The same things were measured in two ways. Each way mixes the same 9 hidden numbers, adds some noise and spreads widely along 6 directions of its own, which tell nothing about the thing.
Some things both ways: the first way, then the second way.
10  -5  -4  11  4  -2  0  1  -5  0  1  8  0  -5  1  -1  10  -2  17  -10  2  0
-1  -13  -12  0  10  12  0  11  15  -2  13  -6  11  9  3  14  -8  -7  0  -1  -15

-19  -2  -4  -39  -1  -9  -1  -12  10  8  -1  5  -15  9  17  13  -16  -9  -1  6  -2  7
7  -5  7  -1  22  -10  -2  -4  14  -3  18  7  2  -1  10  7  -1  -10  3  -2  -2

4  -5  -3  -4  -13  -12  -6  -2  7  -4  -4  8  -3  -6  0  6  -7  -2  0  1  1  7
-3  3  -9  -3  -5  -5  6  13  -7  3  -5  -6  7  -6  3  2  -1  4  0  -3  -7

0  -10  -2  2  -7  -1  9  -3  5  -8  -6  -1  -7  -4  -9  4  -7  9  -3  -3  8  2
-10  -5  10  6  -8  -11  -2  2  -5  5  -2  2  -13  6  -17  10  1  17  -2  8  11

-8  12  2  -18  3  5  -12  -5  1  4  11  -10  10  10  7  5  -1  -5  -14  22  -6  -2
13  4  -12  -16  -4  16  -6  -1  0  7  -7  1  -2  8  -2  -8  -5  2  -7  0  0

5  -6  -1  7  2  2  5  10  5  -13  22  -12  3  -11  -10  6  5  7  0  -2  18  8
0  -12  -11  8  -15  -7  18  7  10  19  -1  -9  0  16  5  18  -7  -6  -27  12  3

-3  2  6  12  -5  13  -2  9  -12  7  6  -14  -7  10  -2  -5  5  -9  -20  16  -24  -1
-6  7  1  -1  9  0  -2  -5  0  -7  4  11  -1  5  -6  -5  5  0  -4  -4  -1

0  12  -4  -33  2  10  1  -1  8  8  -39  -6  3  14  22  -3  -12  -10  -1  9  -16  -29
3  -5  -8  1  13  14  -14  -3  19  -6  10  -6  10  -1  -3  5  -4  -1  1  -1  -9

-7  5  10  11  -16  1  -1  -5  -11  -2  4  6  -9  -1  4  -16  -7  -7  -2  14  -7  10
-16  2  1  -1  -7  18  -2  -2  -10  -4  -10  0  -2  -1  3  7  -8  12  23  -8  -12

28  9  -1  12  15  1  -10  0  -25  38  -10  24  17  23  23  -27  3  -1  20  -14  -13  -15
-28  0  7  32  17  -14  -26  -6  -7  -5  24  8  14  -2  -5  28  -10  -9  29  -18  1

-10  -10  1  9  -6  -7  14  -5  -9  3  -1  5  -21  -1  2  -2  -6  0  -2  -7  -2  -1
-10  -7  17  4  9  -5  4  -1  3  -5  10  10  -11  13  -10  9  2  3  0  7  4

-12  -8  3  22  -6  3  12  4  1  -15  7  -11  -4  -27  -22  -2  0  -3  1  -10  19  6
-4  -6  -11  10  -6  -14  21  -5  2  8  5  4  1  10  12  5  -4  -16  -15  7  -6

7  -2  6  -6  -26  -9  -11  2  1  12  3  14  -12  0  15  2  -15  -23  8  6  -7  12
-6  7  5  13  0  -3  8  9  0  -1  7  2  1  -7  21  8  -9  -6  19  4  -13

-7  13  -6  -16  16  10  3  -8  7  -4  -15  -13  12  5  -3  7  2  6  -10  12  -4  -21
3  9  -3  5  -9  -1  13  8  5  10  -8  2  -7  2  12  -1  -5  1  -15  6  5

-9  2  1  -13  17  10  -2  0  1  1  26  -15  2  12  -3  10  12  5  -10  8  -3  5
5  5  -3  6  -4  2  10  -2  7  2  -1  4  -1  6  15  -5  4  -14  -10  -2  5

7  9  0  -10  -1  2  -9  -2  -1  3  -2  2  0  15  9  2  6  -2  -3  21  -19  2
6  -3  -3  -4  6  2  -3  12  12  3  -1  -6  2  -5  4  9  -1  9  0  -4  0

12  -13  -7  -2  1  -20  3  -2  12  -8  6  14  1  -15  -3  7  -5  10  19  -27  26  9
9  -10  0  -10  7  -1  -14  -8  -6  -4  4  -1  7  -5  -9  1  4  -5  6  -12  4

-7  -7  -10  -6  23  4  10  -14  -14  2  -5  5  -5  15  5  -1  15  17  10  4  2  -6
-1  -9  -1  -7  9  11  -8  5  10  -8  5  -5  10  -4  -6  -3  1  4  1  -8  -3

5  7  -4  13  16  -8  4  -19  -11  -5  0  21  8  0  -6  -1  20  9  26  3  12  -5
28  -12  4  -26  13  7  -3  -5  2  -5  4  5  -7  -13  7  -11  -5  -1  16  1  -8

0  -5  -5  4  -1  -11  3  -9  1  -5  1  11  -5  -4  -2  -1  -4  12  5  -3  7  8
2  7  11  -14  -7  0  1  -4  -8  -4  -15  -3  -5  -13  2  -13  8  14  2  -3  3

6  -6  5  1  2  -1  -7  4  -5  8  26  3  -5  12  2  0  7  2  -4  -6  -9  15
-1  -1  6  1  -3  -4  3  -5  4  -4  1  -1  -5  11  -4  2  15  2  -2  6  4

3  -2  5  15  -5  -9  -1  7  -4  3  25  5  -6  -9  1  -9  -2  -4  7  -5  9  21
-8  -1  10  7  0  -14  10  -12  -5  2  5  4  2  -3  22  6  -6  -14  10  -3  -3

13  18  -7  14  36  7  -10  -16  -25  11  -9  8  33  26  -2  -15  30  23  0  13  -12  -23
0  11  -8  -18  -4  8  3  -1  -16  -7  -11  -3  6  -14  3  -13  0  8  12  -1  -23

-14  -2  -3  3  13  0  2  -16  -7  -10  1  4  3  1  -9  0  12  10  1  3  5  0
3  -1  8  -11  -8  7  -7  1  -7  -1  -6  0  -10  1  -7  -5  3  13  13  3  4

8  0  5  8  -8  -1  -3  0  6  3  8  5  3  -7  -5  -2  -13  0  0  -9  2  3
14  16  -1  4  -10  -15  8  -10  6  8  -12  3  -11  -1  4  -4  16  3  -26  7  16

1  12  2  -2  -5  -11  -9  3  -6  10  -10  9  2  1  18  -22  -7  -12  2  -4  -10  0
-17  1  12  5  -8  -8  6  -7  -8  -2  5  -8  6  -3  21  6  -5  -7  26  5  -16

3  -5  2  -9  -18  6  -1  16  16  -9  14  -19  -9  -3  -7  16  -5  -8  -17  14  -3  11
-13  -3  8  17  5  -6  4  4  -1  2  8  8  -2  2  7  18  -11  -4  10  -4  0

0  -4  3  4  -11  1  8  2  -4  0  -10  1  -11  0  3  -6  -5  -5  1  1  0  -4
4  4  -4  -14  -11  15  -25  -5  -17  -8  -14  5  1  -7  -24  -31  12  10  0  -18  18

Other things, the second way, with their names:
K99: 6  -5  8  -13  -15  5  -9  -8  -12  0  -11  3  -13  -3  -11  -18  6  12  7  1  14
K800: -28  6  33  16  -12  -9  5  -4  -13  -6  2  7  -15  4  10  2  1  7  31  5  5
K408: 3  14  5  -13  -8  14  -8  -8  -5  -1  -11  -1  -8  1  -1  -11  1  13  10  6  -3
K703: -7  11  -9  9  6  2  -6  6  -15  -8  1  9  10  -17  -6  -2  -6  -1  8  -13  -9
K636: 0  -3  4  -11  -10  5  1  -9  2  2  -7  -4  -6  5  -4  -10  1  8  -8  10  2
K624: 2  5  -18  -4  10  11  23  -4  8  -2  -1  6  2  6  15  8  -10  -10  -13  3  -28
K217: -5  0  9  -12  -15  -1  24  -5  0  4  -13  -8  -7  -2  20  -6  -3  6  -3  14  -12
K502: -4  -10  -9  -11  7  -16  6  -6  6  -1  6  -7  15  -1  5  -1  7  -5  -11  -4  -9
K849: 5  -4  -3  -5  1  -4  0  -6  -4  2  3  3  -2  1  4  5  -2  -2  9  2  -6
K328: -22  3  2  15  1  -3  -5  5  -15  3  3  9  9  -4  0  7  -15  -7  2  -22  8
K113: -4  18  14  6  8  -3  7  -19  -4  -11  8  11  -4  -4  21  -1  0  -12  22  6  -18
K720: -18  -8  2  12  -4  -13  -37  -3  -13  6  6  -2  12  -8  -13  10  -3  8  23  -24  21
K860: -5  -2  1  -4  8  13  -11  -8  5  -12  10  0  5  4  -5  -5  0  -1  14  2  -13
K523: -7  0  -2  -6  10  8  1  -6  7  -12  3  7  -2  14  -6  -1  14  6  4  -3  -9
K256: 1  -5  5  2  -4  -16  2  -7  -6  4  6  5  -5  1  2  1  1  -5  3  5  5
K414: -4  16  20  6  -4  9  0  -21  -10  -17  -1  10  -7  -17  20  -21  -2  -6  32  5  -14
K909: -1  12  13  1  14  -2  -3  -2  3  -11  8  0  4  -11  12  4  3  -3  18  -1  -11
K115: -11  -1  6  8  2  -16  8  -5  -12  -1  5  15  -3  2  -1  0  -1  -7  -2  -5  4
K86: 14  8  -1  -28  -8  6  4  8  4  0  -16  -10  -7  8  -10  -11  21  19  -14  8  3
K65: -3  6  5  -6  -4  16  -24  -1  -16  -10  0  4  6  -12  -4  -24  -1  -1  25  -16  5
K499: 3  3  -3  -5  9  17  -2  -14  -6  -13  0  15  -5  0  -6  -7  -1  -5  8  -6  -11
K185: -2  11  -4  -3  -6  0  0  5  -18  0  -9  1  7  -6  4  -7  3  -5  0  -16  5
K784: 8  -6  -18  -13  7  4  -5  -4  15  -12  1  -13  16  -15  -3  -9  9  7  -2  1  -22
K610: -2  0  -1  -12  -1  13  16  4  -4  -9  -1  4  -6  10  -2  -5  1  4  4  12  -21
K393: 14  -5  -4  -9  -2  8  -20  -11  -6  0  3  6  -3  -4  -12  -16  -4  0  6  1  6
K682: 8  4  27  -5  -3  -7  -7  -8  5  3  0  3  -12  -9  16  -13  1  1  11  4  18
K606: -7  2  10  7  17  -5  -8  0  13  -6  10  6  1  4  -4  10  6  3  -1  -10  9
K741: 10  0  -7  -16  4  -3  -15  -12  -2  4  -5  1  6  -5  -6  -9  6  2  -10  -15  14
K479: -5  8  26  18  -7  -14  -17  -1  -16  3  2  13  -11  -5  -1  0  5  -1  18  -11  32
K266: 15  5  13  -13  9  0  9  -5  5  -5  -5  5  -11  -15  8  -6  0  7  0  7  -5
K838: -3  8  1  -4  -7  -1  -2  4  5  0  -3  -8  4  -1  10  -9  6  4  3  0  1
K892: 2  -7  3  1  0  -13  10  -4  12  11  -2  -2  1  -1  19  9  -5  -5  -16  -4  10

Some of these things the first way, each followed by its name:
33  27  1  -15  0  -13  -13  9  2  24  -10  11  14  28  29  -10  -2  -5  -5  4  -30  -22
K185
11  -9  -6  -18  13  0  -13  7  20  6  22  0  1  8  -4  14  0  10  -6  -20  -11  20
K523
11  -12  -1  19  1  2  2  -1  -3  -8  27  -3  0  -4  -16  12  11  16  0  12  10  13
K266
16  6  -2  -18  -1  1  -15  17  12  10  26  -7  0  9  13  9  0  -6  -3  11  -11  18
K682
4  1  0  10  1  9  5  -11  -21  10  -15  3  4  17  0  -4  7  3  -3  20  -6  -21
K703
12  -9  -3  21  -5  -1  9  17  8  -9  9  -13  -2  -16  -22  7  5  6  -6  -12  7  4
K115
-6  -5  -2  1  10  5  -7  -5  -11  2  10  6  3  5  1  -10  7  6  9  3  8  21
K720
12  2  0  -2  -2  -1  -2  10  9  0  1  -5  3  0  -1  4  0  -4  -3  -8  -9  -6
K479
-27  -3  -9  -3  23  -10  -2  -31  -4  -15  -5  8  4  -1  -11  3  11  22  -6  -8  2  1
K86
9  -7  -6  -1  10  7  -5  7  1  5  1  -6  7  -1  0  2  5  3  4  -12  0  -1
K860
-6  1  -7  -25  10  -2  -1  -10  2  6  -15  4  1  8  12  3  -2  -3  7  0  3  -10
K65
1  5  0  -9  6  -1  -16  -8  -3  11  6  7  11  8  10  -6  -7  1  -2  3  -5  2
K408
2  5  2  2  9  3  -13  0  -4  13  11  -3  14  5  1  -3  -1  -4  -7  -4  -8  -3
K113
-7  6  7  2  -2  -5  0  -3  -16  17  0  12  -14  16  18  -18  -4  -8  -1  1  -22  5
K800
20  1  -1  5  6  -4  -4  4  -2  9  11  6  6  14  0  4  9  8  -1  -3  -10  -3
K610
4  13  9  22  -12  2  13  -3  -12  5  -28  7  -2  -3  2  -20  -8  -11  6  -4  -10  -31
K499
